The first 8 rows are patterns. Each new row is the sum of 2 different patterns, raised or lowered, with some noise. Before adding, each is slid sideways (what falls off one end comes back at the other) and multiplied by a number that may be negative. Names go in the order of the patterns.
(in the rows, 128 means zero)
Some rows, each with the names of its patterns after it:
[132 132 140 132 100  90 135 135 118 125 121 155 134 109 121 133 150 125
 109 141 139 135 134 158 115 135 129 128 148  91 132 119 128 130 160 102
 132 128 119  88 133 121]  z795
[134 131 120 126 109 129 125 178  78 139 119 115 134 126 110 135 141 122
 121 124 121 133 149 139  78 113 145 127 149 125 107 129 100 140 134 132
 128 149 106 132 130 120]  z791
[147 136 115 130 124 131 108 112 122 115 117 130 155  87 136 143 136 139
 107 140 136 149 120  78 124 120 135 155 178 142 128 123 145 144 112 148
 126 134 125 109 124 143]  z254
[127 118 133 116 114 102 122  88 144 130 107 127 160 130 105 131 129 109
 108  87 145 126 124 120 109 142 103 143 132 113  94 116 126 132 178 160
 143 118 126 131 127 121]  z469
[137 157 131 123 124 119 151 123 113 113 178 138 141 146 107 140 131 120
 123 123 143 131 116 141 102 132 127 167 135 126 111 133 140 133 126 127
 122 141 132 165 123 114]  z347
[128 113 100 161 132 160 125 137 109 129 120 147 132 106 140 101  79 110
  98 138 146 145 125 128 119 133 117 144 131 122 125 122 161 135 128 119
 136 134 174 116 146 104]  z246
[118 106  87 128 104 121 125 145 121 178 129 128 110 171 118 125 128 101
 167 137 178 119 109 131 125 126 131  98 150 104  78 129 125 113 178 134
 129 146 133 137 120 108]  z906
[141 145 157 147 123 166 161 109 132 138 136 115 102 122 139 128 130 123
 130 120 127 125 130  78 144 139 118 125 114 129 118 111 113  92 144 152
  84 129 123 135 131 151]  z785

New rows, each followed by the names of its patterns:
[143 186 153 160 141 154 144 173 144 135 165 160  79 144 122 160 176 167
 144 163 153 154 142 166 152 151 164 153 152 155 164 145 178 157 185 144
 153 144 158 142 129 200]  z791 z246
[148 161  99 119 119 144 120  91 116 130 116 142 168 138 131  89 130 137
 119 136 119  88 131  94 145 137 158 156  81 123  92 131 102 129 118 120
  99 125 166  80 155 183]  z254 z246
[142 125 118 152 140 127 131 202 138 138 145 194 170 121 143 116 179 163
 167 157 110 136 152 169 153 117 156  76  71 124 149 133 175 148 152 156
 153 145 144 134 158 126]  z469 z906
[123 108 140  94 122 125  96  92  99  98  69 116 112  89  93 107 148 104
 120 124 131  89 131 109 113 127 154 122 123 116 110 140 100 132 157 110
 121 126 125 133  99 133]  z795 z785
[143 146 142 165 179 125 155 145 170 122 156 138 156 159 202 144 145  96
 156 144 117 177 152 204 152 142 128 153 161 162 143 142 170 132 112 162
 116 168 169 165 170 119]  z795 z246
[119 128 128 112  90 109 145 113 135 165 107 124 121 109  96 116 150 157
 116 109 113 115 154  98 101 136 114 116 107 121 150  97 102 110 115  72
 145 108 112 122  97 148]  z795 z791
[131 143 152 148 166 135 165 131 179 144 161 156 150 152 105 128 142 164
 178 127 128 179 141 155 132 151 138 155 133 155 118 150 132 118 133 139
 155 134 152 177 163 169]  z469 z785
[180 161 169 187 188 154 164 175 161 183 182 189 196 178 189 180 188 192
 161 166 198 164 169 190 169 188 164 135 134 170 217 175 178 169 157 131
 167 167 184 167 174 190]  z254 z469
[152 173 127 157 123 168 125 153 154 149 108 143 174 130 166 193 168 192
 124 131 134 151 155 143 155 142 128 152 168 158 152 118 103 121 140 140
 142 105 153 131 160 152]  z469 z246
[152 166 133 164 126 103 116 104 158 158 161 134 150 125 145 123 151 150
 108 170 108  88  88 105 150 167 151 128 133 133 142 129 146 138 105 137
 142 161 124 136 134 149]  z347 z246
[167 148 131 102 105 130 130 141 160 134 137 126 127 147  94 143 127 161
 129 106 107 140 149 135 114 128 122 137 115 146 119 107 125 148 149  90
 131 129 149 132 100 122]  z254 z347
[120 129 135 123  99 124 121 125 107 103 106 107 133 171  86 106 120 152
 126 129 119 125 159 127 102 127 188 115 136 138 107 125 104 111 122 118
 135 116 107 126  93 121]  z347 z785
[140 121 132 122 139 134 115 121 106 114 179 124 127 130 103  84 122 127
 147 110 118  98 149 122 128 138 136 127 129 108 113 138 127 129 127 138
 124 123 174 148 108 102]  z791 z254
[152 164 207 155 173 171 160 171 133 177 183 158 146 161 169 167 207 194
 186 126 179 179 162 161 161 163 169 150 149 125 180 154 155 173 155 175
 197 187 164 183 190 169]  z469 z785
[147 110 130  92 112 105  98  88  69 138 156 133 110 108  70  67  89 120
 115  76 105 100  56  94  81 118 139 121  92  92  95 124  98 128 109 120
 119 107 141 122 103  76]  z254 z246
[ 83  74  61  97 115 112 110 127 111 109 110 101  87 118  60  90  88 112
  70 109 107 103 138  74  95  63 118 118  81 135  95  88 123  71 135 142
  98  90 121  89  94 103]  z254 z906
[120 162 145 167 134 142 166 138 186 165 134 108 144 169 161 210 188 187
 161 162 173 168 145 140 181 153 135 140 129 171 114 166 145 144 197 191
 167 132 141 121 131 140]  z254 z469
[ 98  96 102 119 152 107  91 102 125 117 138  97 109 139 115  38  97  86
 104 149 116 113 122 121 125 100 127 131  98 142 110 137  85 110 116 139
 117 133 105 132 104 120]  z347 z246
[162 156 173 137 133 147 149 167 143 170 119 127 156 186 156 148 134 108
 123 138 157 153 136 128 176 140 145 134 151 168 162 144 164 134 170 167
 146 109 122 133 130 140]  z254 z469
[ 66  42  59  47  98 118 102  92  94  70  86  69  64  65  64  98  89  55
  45  76  45  95  57  49  85 106  71  36  79  90  47  47  31  87  51  82
  59  53  91  38 118  76]  z795 z469
[175 194 204 179 210 182 201 165 177 207 219 162 196 189 189 194 160 178
 204 192 198 162 189 165 213 166 185 188 154 198 193 179 175 172 222 183
 195 182 168 149 243 191]  z795 z791
[156 135 198 145 174 157 153 127 177 175 159 162 189 156 165 179 146 155
 139 183 187 135 173 168 180 159 136 142 175 159 165 138 149 178 129 121
 142 134 136 177 159 154]  z795 z246
[131 133 128 129 126 130 158 118 129 136 169 159 123 152 165 186 143  98
 143 143 157 169 198 163 155 146 195 156 126 171 150 165 141 138 156 173
 187 145 119 182 144 154]  z254 z785
[118  99  83 122 112 123 105 120 131 114 118 108 100 108 139 126 124 126
  99 161 103  98 115 112 133 113 113 130 110 144  95 114 157 112 105 105
 120  96  99 100  81 103]  z347 z785
[119 147 121 129  94 103  57 166 129 113  73 107 122 136 140 104  97  63
 118 137  95 137 112 112 151  91 137 170 119 138 130  71  64 165  88 119
 116 119 138 142 129 139]  z791 z906
[140 107 147 108 124 100 137 149 112 130 145 144 146 139 141 115 104  76
 139 136 137 115 110 155 102 147 135 125 119 125 124 125 167 164 145 131
 131 147 143 131 142 132]  z254 z469
[ 98 112  87 164 156  98 118 159 131 109 106 120 124 111  86 123 124 135
 112  99 134 102 115 138 109  94 118 107 158 164 159 138 116  99 148 121
 118 130 148 127 121 110]  z795 z469
[177 112 133 152 130 130 118  96 111 121  98 101 104 136 147 130 125 145
 110 143 106 107 100 112  74 121 141 104  89 138 128 123 126  96 117  89
 118  92 112 113 125 131]  z254 z906
[115 176 158 135 159 135 143 168 101 135 137 144 145 173 111 126 132 162
 115 132 135 127 143 168 146 137 100 141 144 130 121 146 162 145 130 132
 143 165 136 141 150 151]  z795 z791
[144 135 156 115 159 137 153 106 114 159 130  83 135 122 128 124 180 152
 166  91 131 144 140 138 112 144 126 124 176 155 122 135 154  84  94 107
 126 153 116 114 115 177]  z469 z347
[107  92 119 127 132  93 134 124 117 128  69 107 128 108 102  84 120 128
  90 109  87 106  84 144 103 107  97  94 151 104 112 107 105  86 136 132
 106 108 150 122 115 102]  z795 z347
[ 89  99 127  86 127 100 112  94 111 101 107 101 113 106 112 108 128 113
 112  95 122 115  81 117 101 102 103 102 111 104 113 102  82 139 103 101
 118  84  67 106 115 116]  z254 z347
[125  92  61 116 113  93 156 115 131 132 117 119 111  94 131  82  83 100
  94  97  94 147 107 179 112 119  86 151 100 121 114  72 154 103 131  94
  76 119 116 120 114  88]  z246 z906
[ 90  76 102  84  43  89  68  95 120 143  64  82  72  85 112  64 106  88
  93  84  57  82 106  94 116  70  88  57  81  68  82  77  67  70  88 116
  50  82  96  68  97  78]  z254 z347
[117  99  69  59  94  87 127  61 106 113 106 123  61  88  79  94 138  95
 103  76  90 126  96 115 128  96 104 117  69  84  97  57 100 104  99  97
 104 123 136 107 103 109]  z347 z906
[105 114 104  93  80  81 104 106  80  88  69 118 114  81  70  98 119 102
  96  90 111 117 116  78  85  91  85 120 103  78 106  99 103  89 117  95
  90 125  94  75  68  93]  z795 z347
[152 128 121 123 101  60 118 102  89  99  83 145 114 131 112 124 128 126
  99 114 117 128 115 121 140 145 133 115 137 135 151  87 170  99 105 103
  94 164 116 137 101 129]  z254 z246
[135 162 167 151 153 143 111 111 130 101 190 128 151 161 138 146 155 146
 141 171 153 184 132 136 137 133 159 152 151 139 117 161 184 181 153 134
 143 145 159 106 189 121]  z791 z469
[123 105  96  97 157 118  92 110  96  81 141 117 128 100  96 106 105  81
 124  81 120 134  77 109 111 117 129 128 123  82 171 112 114 147 126 100
 128 108 105 109 102 111]  z791 z785
[132 131 142 123  73 105  67 134 118 123 100 110 115 163 101 134 153  72
  89 115  68 106 106  94 108 103 128 126 129 141 166 115 163 106 108 109
 121  40 108 129 120  69]  z469 z906
[110 128 154 162  97 118 133  86 116 112 119 128 102 132 134 129 132 136
 121 139 145 124 165 116 118 141 113  99 122 178  90 131 135 132 164 113
 114 133 138 137 105 143]  z791 z469
[129 122 161  86 151 154 129 153  99 117 128 137 134  97 138 123 141 153
 186 142 143 134 147 147 118 175 140 142 124 124 136 178 142 153 104 137
 120 120 133 122 143 117]  z254 z246
[101  87 104  65  92  99  78 109  93  88 109 132 108  88 109  64  53  80
 103  95  79  75  92  97  98  89  94  99 105  89 115  77  60 114  93  54
  85  99  83  84  89  98]  z469 z785
[ 37  76  66  50  93  62 100  77 116  83  62  53 106  59  68  57 131  74
  87  71  66  80  57 116 116  60  48  84  79  94  91 100 113  81  74  59
  81  90  71  65  81  64]  z795 z469
[ 97  88 113 129  93 112  99 101 132  87 119  96 161 116 118 103 107 116
 112 105 135 101 130 108  98 114  80 130 136 140 111 116  94 123 100 107
 121 113  99 103 116 153]  z795 z347
[108 122 162  79 109  79 103  87 113 131 147  89  97 135 102 132 115 115
 143 105  87  75 113 125 103  91 108  90  75 122 103 107  81  80 143 107
 109 100  70  89 115 122]  z795 z246
[ 84  95  96  94  92 105 119  77 105 141  99 100  87 114 111 115 104  82
 107 116  94 101 161 108 105  90 109  94  77 103  81  93  99  64  79 123
 110  98  85 110 110 109]  z254 z785
[139 142 139  92 135 128 141 109 173 125 107 159 146 115 211 168 111 155
 145 146 112  93 119 123 100 132 106 127 125 148 122 171  90 145 125 162
 121 116 129 100 151 129]  z906 z785
[178 169 154 200 148 175 153 138 132 168 132 157 141 163 116 160 135 138
 168 110 135 112 184 126 158 164 159 160 156 144 176 210 142 108 161 107
 155 175 183 162 144 153]  z254 z906
